The rows of a group lie close to one hidden flat surface of 9 dimensions, which may be shifted away from zero. Surfaces can cross.
(in the rows, 128 means zero)
Known rows, each followed by its group:
127; 116; 118; 76; 93; 145; 90; 138; 157; 128; 120; 95; 153; 117; 131; 147  (2)
132; 139; 152; 107; 123; 144; 136; 131; 134; 60; 144; 133; 111; 122; 130; 121  (6)
153; 113; 140; 106; 121; 143; 133; 130; 150; 140; 138; 111; 123; 134; 103; 116  (2)
107; 165; 114; 159; 114; 152; 103; 130; 122; 127; 127; 104; 162; 124; 118; 121  (4)
101; 180; 115; 94; 140; 132; 123; 93; 133; 95; 125; 99; 141; 102; 118; 127  (0)
96; 137; 143; 104; 152; 138; 94; 143; 137; 176; 80; 78; 143; 116; 117; 126  (1)
129; 131; 140; 116; 117; 134; 99; 137; 142; 126; 114; 119; 138; 98; 142; 143  (5)
131; 129; 147; 135; 109; 153; 120; 145; 153; 115; 122; 121; 99; 116; 152; 107  (6)
122; 186; 146; 151; 167; 114; 95; 138; 162; 121; 106; 126; 105; 136; 135; 121  (3)
162; 109; 123; 122; 143; 107; 155; 106; 102; 124; 149; 125; 169; 127; 110; 181  (0)
128; 116; 124; 146; 107; 149; 153; 142; 103; 132; 117; 160; 105; 120; 148; 123  (1)
139; 171; 132; 137; 150; 141; 150; 102; 124; 138; 123; 160; 91; 110; 142; 110  (4)
102; 120; 74; 98; 126; 87; 126; 131; 147; 147; 94; 126; 110; 147; 152; 145  (3)
142; 87; 141; 151; 126; 128; 135; 147; 129; 133; 159; 121; 136; 185; 107; 118  (3)
155; 71; 138; 107; 97; 140; 147; 161; 127; 127; 115; 136; 123; 135; 152; 159  (5)
139; 175; 134; 153; 162; 139; 169; 121; 76; 107; 129; 155; 142; 137; 96; 142  (3)
131; 148; 146; 157; 165; 88; 113; 130; 141; 106; 149; 135; 129; 162; 116; 125  (5)
137; 110; 164; 164; 98; 159; 118; 181; 136; 110; 127; 142; 109; 125; 133; 106  (6)
106; 120; 69; 125; 123; 80; 149; 131; 115; 120; 107; 142; 124; 151; 148; 159  (3)
118; 153; 101; 159; 130; 178; 162; 106; 103; 150; 118; 93; 147; 136; 134; 123  (1)
126; 146; 132; 143; 179; 109; 136; 126; 126; 135; 132; 112; 136; 177; 90; 121  (4)
134; 141; 124; 168; 144; 102; 147; 155; 97; 142; 98; 158; 123; 96; 113; 136  (0)
156; 127; 111; 139; 158; 97; 141; 122; 124; 148; 135; 114; 164; 162; 101; 168  (3)
149; 131; 143; 108; 146; 126; 151; 123; 101; 153; 123; 152; 129; 102; 89; 128  (4)
94; 152; 90; 146; 127; 109; 125; 126; 102; 110; 112; 112; 162; 126; 134; 150  (2)
170; 125; 152; 129; 157; 92; 125; 104; 139; 149; 150; 140; 140; 105; 101; 140  (5)
97; 95; 119; 76; 120; 118; 141; 119; 87; 105; 130; 121; 156; 125; 128; 155  (2)
129; 123; 124; 115; 159; 100; 164; 110; 117; 135; 123; 168; 88; 149; 155; 133  (6)
139; 131; 133; 177; 130; 134; 121; 137; 133; 155; 118; 130; 119; 123; 144; 123  (1)
155; 113; 177; 83; 141; 161; 141; 108; 132; 148; 134; 147; 96; 104; 126; 106  (4)
161; 164; 125; 164; 157; 137; 141; 104; 151; 169; 122; 126; 112; 124; 126; 121  (6)
88; 108; 147; 137; 132; 109; 113; 160; 135; 85; 129; 145; 102; 176; 163; 115  (0)
136; 125; 129; 151; 123; 120; 136; 147; 143; 103; 128; 147; 90; 148; 153; 119  (5)
133; 130; 112; 102; 82; 172; 130; 121; 142; 114; 130; 117; 116; 108; 142; 123  (1)
145; 164; 142; 139; 146; 164; 136; 83; 122; 140; 146; 145; 122; 124; 142; 119  (4)
107; 164; 115; 174; 125; 170; 119; 146; 136; 145; 104; 99; 122; 145; 134; 106  (1)
131; 156; 162; 123; 171; 98; 105; 125; 137; 106; 141; 141; 131; 145; 105; 125  (3)
103; 116; 146; 106; 125; 113; 116; 123; 142; 101; 133; 145; 93; 110; 157; 98  (5)
122; 144; 105; 105; 162; 111; 139; 110; 125; 131; 130; 96; 156; 178; 99; 153  (3)
122; 105; 111; 145; 130; 90; 136; 143; 146; 108; 120; 132; 110; 155; 166; 147  (6)
113; 184; 94; 148; 137; 130; 118; 119; 115; 114; 114; 102; 164; 125; 119; 156  (5)
137; 159; 184; 154; 155; 114; 91; 144; 142; 117; 139; 161; 109; 113; 103; 91  (6)
104; 153; 151; 158; 170; 88; 120; 146; 109; 96; 129; 159; 122; 154; 106; 120  (0)
125; 115; 137; 104; 171; 100; 121; 100; 162; 124; 146; 101; 130; 192; 145; 142  (4)
161; 104; 185; 127; 143; 146; 123; 156; 125; 158; 128; 133; 127; 114; 91; 111  (0)
131; 163; 170; 102; 158; 126; 114; 110; 149; 102; 160; 127; 114; 123; 85; 86  (2)
120; 161; 126; 112; 142; 107; 106; 93; 150; 80; 158; 142; 125; 138; 148; 127  (0)
122; 141; 137; 141; 105; 155; 94; 124; 153; 134; 121; 137; 101; 88; 172; 106  (4)
87; 115; 96; 147; 110; 111; 116; 127; 123; 122; 107; 91; 153; 106; 168; 150  (2)
101; 109; 153; 110; 156; 72; 72; 133; 158; 173; 108; 157; 103; 108; 148; 103  (6)
154; 105; 145; 119; 150; 79; 133; 129; 116; 122; 128; 121; 166; 82; 107; 176  (0)
143; 108; 153; 143; 125; 179; 142; 114; 121; 146; 144; 148; 113; 163; 169; 122  (4)
108; 150; 133; 164; 120; 120; 81; 147; 130; 123; 127; 121; 154; 118; 114; 117  (4)
118; 160; 156; 123; 149; 170; 122; 132; 91; 110; 145; 115; 169; 167; 71; 118  (2)
139; 128; 141; 173; 120; 188; 117; 126; 161; 171; 124; 72; 134; 138; 147; 104  (1)
104; 163; 130; 138; 120; 127; 81; 153; 167; 112; 107; 118; 108; 128; 144; 106  (1)
156; 175; 94; 180; 134; 102; 143; 130; 135; 118; 117; 147; 121; 113; 133; 153  (5)
125; 143; 156; 183; 150; 169; 131; 141; 113; 158; 125; 124; 126; 154; 120; 101  (1)
173; 122; 120; 147; 131; 94; 141; 131; 149; 98; 140; 123; 134; 136; 135; 170  (6)
137; 144; 95; 143; 85; 159; 129; 129; 153; 105; 139; 115; 121; 138; 148; 125  (1)
153; 108; 170; 151; 145; 108; 110; 144; 154; 96; 137; 113; 145; 137; 154; 165  (3)
104; 119; 164; 181; 162; 133; 150; 122; 102; 127; 139; 111; 123; 112; 130; 89  (2)
162; 146; 158; 184; 125; 161; 128; 138; 133; 130; 139; 136; 116; 109; 123; 108  (3)
157; 124; 151; 139; 155; 129; 150; 119; 93; 153; 147; 134; 155; 123; 77; 132  (2)
113; 150; 89; 140; 125; 123; 137; 138; 117; 146; 103; 88; 156; 124; 95; 140  (4)
167; 128; 135; 122; 103; 157; 141; 149; 125; 124; 112; 139; 132; 103; 129; 157  (5)
180; 134; 167; 162; 140; 160; 128; 149; 129; 171; 142; 134; 137; 139; 72; 112  (2)
137; 145; 131; 122; 159; 96; 136; 116; 109; 134; 141; 158; 134; 142; 80; 125  (3)
140; 130; 138; 90; 105; 184; 162; 147; 109; 121; 125; 155; 98; 134; 93; 99  (2)
144; 137; 146; 140; 167; 112; 140; 102; 102; 85; 172; 129; 170; 168; 106; 154  (0)
93; 164; 114; 115; 125; 115; 107; 145; 115; 74; 100; 133; 141; 127; 144; 157  (5)
77; 136; 168; 99; 145; 117; 84; 135; 114; 75; 142; 129; 147; 135; 122; 115  (2)
169; 104; 144; 117; 134; 145; 162; 124; 104; 183; 121; 158; 121; 97; 106; 134  (6)
168; 106; 152; 132; 125; 116; 113; 128; 151; 147; 146; 169; 108; 134; 144; 127  (0)
106; 111; 160; 115; 140; 112; 103; 159; 144; 117; 103; 84; 138; 94; 118; 128  (0)
134; 179; 95; 117; 140; 119; 144; 103; 104; 120; 131; 134; 155; 115; 93; 152  (1)
158; 141; 93; 150; 132; 110; 147; 124; 164; 104; 136; 107; 131; 162; 138; 161  (5)
93; 140; 142; 124; 138; 192; 143; 118; 92; 132; 132; 94; 151; 157; 110; 103  (5)
126; 186; 93; 139; 160; 120; 144; 114; 112; 160; 125; 143; 127; 154; 74; 111  (3)
101; 126; 124; 130; 105; 126; 108; 150; 142; 124; 108; 130; 100; 105; 161; 107  (4)
95; 98; 153; 112; 128; 115; 104; 112; 144; 94; 150; 123; 114; 137; 177; 114  (1)
100; 144; 109; 110; 133; 138; 125; 128; 138; 128; 112; 77; 139; 142; 116; 128  (0)
124; 148; 161; 140; 120; 172; 129; 146; 132; 93; 137; 133; 99; 126; 127; 90  (6)
175; 129; 162; 88; 138; 161; 143; 105; 107; 152; 144; 130; 153; 85; 69; 131  (6)

New rows, each followed by its group:
133; 122; 150; 132; 140; 168; 151; 119; 114; 132; 146; 119; 123; 157; 107; 99  (5)
121; 106; 169; 143; 166; 97; 100; 115; 134; 142; 142; 120; 140; 137; 140; 127  (1)
156; 115; 128; 142; 133; 85; 135; 124; 159; 117; 141; 153; 96; 118; 147; 126  (5)
138; 153; 140; 154; 162; 73; 113; 151; 130; 156; 112; 162; 120; 110; 93; 130  (0)
89; 165; 105; 98; 144; 125; 124; 81; 124; 91; 136; 111; 137; 144; 153; 133  (4)
118; 85; 154; 93; 147; 113; 120; 125; 136; 173; 117; 152; 99; 141; 145; 111  (6)
131; 107; 161; 139; 115; 142; 109; 136; 148; 94; 152; 139; 110; 146; 172; 115  (0)
140; 105; 158; 144; 138; 114; 133; 155; 114; 125; 120; 135; 135; 106; 119; 137  (0)
153; 128; 134; 128; 121; 150; 157; 154; 115; 95; 129; 143; 121; 160; 124; 146  (5)
153; 109; 106; 100; 113; 108; 135; 123; 130; 150; 124; 119; 151; 99; 116; 161  (2)
106; 130; 139; 93; 136; 141; 114; 71; 142; 105; 156; 87; 146; 108; 156; 119  (1)
156; 132; 86; 149; 92; 111; 127; 145; 152; 124; 132; 141; 127; 141; 139; 153  (1)
169; 117; 119; 178; 133; 92; 148; 155; 129; 112; 134; 139; 140; 151; 123; 171  (6)
156; 154; 151; 128; 106; 171; 136; 131; 145; 70; 142; 122; 109; 91; 129; 116  (6)
124; 150; 83; 154; 107; 147; 149; 108; 121; 110; 122; 114; 133; 120; 163; 150  (0)
84; 145; 141; 123; 132; 113; 121; 157; 89; 77; 126; 178; 119; 146; 126; 118  (2)
148; 110; 116; 104; 126; 115; 166; 132; 110; 135; 124; 157; 111; 117; 100; 132  (2)
120; 103; 148; 73; 135; 147; 120; 111; 122; 193; 110; 133; 115; 101; 122; 103  (6)
129; 156; 125; 175; 138; 87; 94; 153; 139; 148; 111; 134; 137; 99; 99; 124  (4)
105; 97; 110; 109; 139; 122; 166; 113; 106; 113; 136; 91; 141; 159; 119; 132  (2)
124; 102; 128; 93; 149; 93; 149; 137; 95; 132; 116; 136; 148; 124; 99; 155  (0)
135; 69; 119; 103; 137; 92; 164; 126; 128; 132; 122; 152; 97; 164; 172; 156  (6)
103; 125; 132; 151; 124; 167; 151; 124; 104; 99; 148; 127; 122; 179; 150; 107  (1)
141; 182; 132; 185; 173; 113; 147; 146; 98; 124; 98; 168; 117; 141; 126; 153  (3)
122; 91; 138; 134; 119; 102; 130; 166; 108; 112; 121; 167; 116; 130; 135; 136  (6)
175; 116; 126; 107; 115; 119; 134; 137; 158; 104; 131; 130; 125; 122; 134; 168  (5)
134; 171; 127; 156; 93; 168; 97; 162; 132; 130; 106; 147; 118; 102; 129; 113  (2)
82; 139; 92; 95; 127; 98; 110; 115; 156; 105; 110; 83; 129; 132; 152; 135  (4)
98; 106; 121; 110; 94; 168; 151; 156; 79; 136; 100; 147; 114; 104; 127; 111  (6)
118; 115; 162; 117; 149; 123; 105; 119; 107; 125; 147; 108; 182; 113; 103; 143  (2)
154; 159; 124; 161; 106; 166; 152; 131; 169; 99; 133; 131; 69; 128; 154; 90  (5)
160; 98; 156; 122; 112; 169; 157; 164; 100; 150; 126; 172; 108; 132; 100; 112  (2)
116; 135; 128; 165; 123; 188; 141; 125; 117; 164; 113; 99; 124; 126; 148; 104  (1)
191; 120; 137; 126; 129; 111; 163; 116; 145; 103; 138; 152; 99; 103; 145; 162  (6)
135; 121; 143; 170; 136; 121; 120; 152; 142; 163; 113; 144; 102; 134; 141; 111  (6)
114; 124; 165; 92; 114; 151; 105; 153; 126; 105; 132; 146; 112; 125; 115; 101  (2)
124; 96; 138; 64; 129; 120; 140; 131; 148; 140; 105; 115; 98; 109; 134; 123  (4)
129; 95; 145; 77; 138; 92; 117; 138; 133; 148; 108; 116; 137; 97; 104; 146  (0)
139; 119; 124; 117; 128; 66; 105; 123; 142; 137; 141; 167; 114; 98; 112; 119  (3)
131; 166; 125; 114; 133; 149; 111; 65; 135; 118; 154; 133; 139; 109; 161; 132  (4)
120; 85; 149; 94; 112; 69; 90; 156; 139; 95; 129; 153; 132; 90; 135; 145  (6)
148; 130; 129; 152; 111; 136; 129; 179; 106; 115; 97; 156; 138; 135; 135; 175  (5)
135; 131; 153; 163; 126; 100; 57; 138; 158; 134; 143; 135; 146; 105; 137; 127  (4)
149; 105; 164; 135; 139; 108; 93; 145; 139; 187; 118; 154; 123; 95; 113; 118  (6)
141; 162; 169; 146; 159; 162; 169; 129; 64; 72; 136; 163; 134; 117; 112; 139  (3)
133; 86; 151; 140; 122; 149; 136; 115; 114; 183; 109; 125; 119; 67; 170; 122  (1)
115; 174; 136; 170; 143; 177; 136; 126; 129; 129; 125; 127; 101; 154; 136; 87  (4)
123; 161; 147; 99; 170; 130; 165; 100; 96; 101; 139; 172; 96; 133; 118; 113  (6)
107; 152; 108; 169; 159; 88; 138; 116; 89; 129; 125; 154; 137; 130; 119; 133  (5)
110; 80; 162; 71; 120; 110; 104; 147; 112; 103; 139; 127; 161; 133; 98; 138  (6)
144; 114; 173; 119; 126; 157; 109; 143; 136; 132; 141; 108; 141; 129; 100; 113  (6)
123; 109; 119; 131; 145; 147; 162; 132; 98; 167; 114; 132; 125; 171; 119; 126  (6)
118; 131; 174; 68; 165; 123; 115; 133; 122; 133; 132; 123; 133; 133; 66; 108  (0)
156; 137; 128; 166; 163; 91; 126; 142; 132; 164; 116; 102; 164; 124; 87; 160  (0)
91; 114; 139; 138; 132; 92; 97; 163; 150; 96; 109; 126; 104; 141; 161; 122  (0)
145; 154; 161; 118; 162; 149; 117; 116; 185; 158; 121; 90; 93; 133; 116; 88  (4)
98; 130; 124; 130; 110; 117; 113; 132; 141; 81; 142; 133; 111; 130; 148; 105  (3)
85; 179; 108; 100; 160; 101; 105; 106; 128; 112; 114; 97; 153; 129; 115; 137  (1)
129; 140; 143; 101; 130; 127; 108; 148; 122; 114; 137; 142; 149; 158; 94; 139  (2)
144; 115; 101; 95; 120; 125; 143; 99; 152; 146; 129; 73; 152; 105; 115; 145  (2)
123; 141; 160; 140; 138; 118; 99; 129; 135; 112; 133; 155; 108; 105; 139; 103  (1)
77; 100; 147; 143; 150; 86; 99; 116; 121; 151; 132; 148; 113; 103; 153; 88  (5)
144; 159; 107; 143; 157; 116; 130; 117; 144; 145; 116; 86; 159; 158; 116; 166  (3)
101; 167; 144; 121; 153; 117; 92; 115; 151; 123; 132; 113; 128; 126; 117; 102  (6)
136; 117; 101; 134; 114; 82; 130; 140; 141; 132; 113; 145; 113; 108; 141; 146  (2)
137; 125; 155; 139; 122; 106; 81; 127; 143; 136; 135; 155; 135; 81; 138; 128  (4)
124; 139; 140; 95; 137; 167; 174; 116; 86; 102; 133; 148; 113; 135; 111; 114  (6)
151; 131; 121; 176; 141; 110; 132; 119; 125; 171; 123; 128; 141; 108; 117; 136  (5)
95; 112; 94; 124; 141; 126; 169; 98; 95; 133; 138; 105; 143; 161; 127; 123  (5)
187; 112; 164; 111; 151; 132; 138; 115; 129; 153; 139; 116; 161; 114; 97; 166  (3)
191; 111; 123; 135; 129; 157; 153; 120; 127; 197; 135; 114; 150; 134; 95; 147  (0)
89; 137; 122; 172; 133; 155; 127; 126; 123; 161; 89; 97; 120; 115; 176; 112  (1)
141; 161; 87; 118; 149; 68; 117; 100; 141; 143; 132; 161; 131; 136; 119; 156  (0)
172; 161; 101; 149; 119; 142; 145; 145; 155; 154; 122; 135; 109; 140; 94; 119  (2)
124; 124; 110; 102; 145; 128; 159; 109; 96; 117; 141; 118; 160; 173; 104; 154  (0)
111; 147; 100; 152; 142; 119; 144; 160; 119; 153; 89; 158; 92; 171; 135; 117  (3)
104; 113; 147; 101; 140; 119; 113; 124; 154; 118; 128; 122; 100; 152; 154; 111  (6)
115; 157; 130; 79; 147; 121; 136; 97; 107; 104; 141; 135; 139; 127; 100; 127  (0)
139; 153; 140; 106; 165; 118; 121; 88; 143; 131; 149; 118; 138; 133; 116; 134  (4)
133; 106; 131; 139; 143; 112; 145; 162; 109; 162; 97; 109; 143; 123; 92; 144  (0)
102; 149; 142; 154; 139; 137; 102; 148; 119; 160; 114; 131; 132; 132; 103; 96  (6)
146; 142; 93; 117; 108; 142; 163; 111; 131; 116; 119; 126; 110; 97; 145; 137  (5)
146; 141; 122; 117; 137; 148; 140; 99; 110; 147; 136; 121; 152; 121; 113; 143  (4)
87; 139; 94; 148; 122; 137; 129; 129; 133; 113; 115; 108; 120; 170; 171; 123  (4)
89; 125; 154; 142; 122; 166; 139; 137; 102; 106; 125; 119; 110; 123; 135; 84  (2)
145; 141; 129; 99; 174; 124; 159; 124; 100; 156; 116; 141; 142; 168; 84; 153  (3)
102; 127; 120; 159; 113; 155; 120; 146; 108; 132; 117; 98; 159; 141; 139; 138  (2)
125; 113; 159; 154; 117; 164; 121; 145; 88; 131; 142; 164; 136; 143; 128; 117  (4)
87; 128; 127; 107; 125; 106; 138; 158; 108; 110; 92; 163; 89; 100; 128; 105  (4)
128; 121; 103; 122; 138; 130; 177; 131; 108; 151; 103; 122; 115; 148; 121; 136  (4)
159; 130; 152; 169; 170; 74; 106; 148; 142; 153; 132; 135; 145; 138; 96; 143  (0)
133; 118; 112; 111; 97; 183; 174; 119; 88; 120; 123; 134; 123; 112; 143; 131  (0)
113; 125; 147; 93; 137; 113; 102; 130; 140; 122; 128; 114; 134; 119; 106; 120  (4)
82; 118; 133; 139; 135; 117; 106; 124; 133; 133; 123; 111; 122; 129; 155; 105  (5)
97; 99; 104; 95; 97; 120; 123; 114; 117; 103; 122; 144; 123; 115; 188; 145  (4)
90; 79; 114; 137; 112; 128; 149; 134; 125; 120; 117; 95; 115; 134; 168; 119  (2)
112; 118; 142; 77; 136; 138; 126; 140; 114; 126; 121; 124; 140; 144; 101; 135  (1)
120; 143; 79; 90; 90; 158; 135; 146; 132; 132; 93; 107; 133; 126; 119; 145  (1)
142; 162; 125; 128; 160; 131; 128; 93; 135; 107; 163; 74; 184; 157; 87; 151  (3)
136; 138; 87; 117; 140; 104; 148; 112; 118; 145; 139; 175; 123; 191; 119; 143  (0)
98; 127; 128; 125; 155; 97; 107; 134; 105; 187; 105; 152; 130; 126; 111; 113  (6)
86; 156; 115; 171; 169; 99; 111; 100; 123; 154; 101; 91; 146; 116; 156; 134  (1)
138; 119; 96; 104; 115; 169; 148; 132; 136; 189; 102; 85; 135; 149; 106; 131  (0)
133; 133; 144; 161; 141; 143; 122; 134; 113; 160; 122; 132; 141; 119; 117; 122  (5)
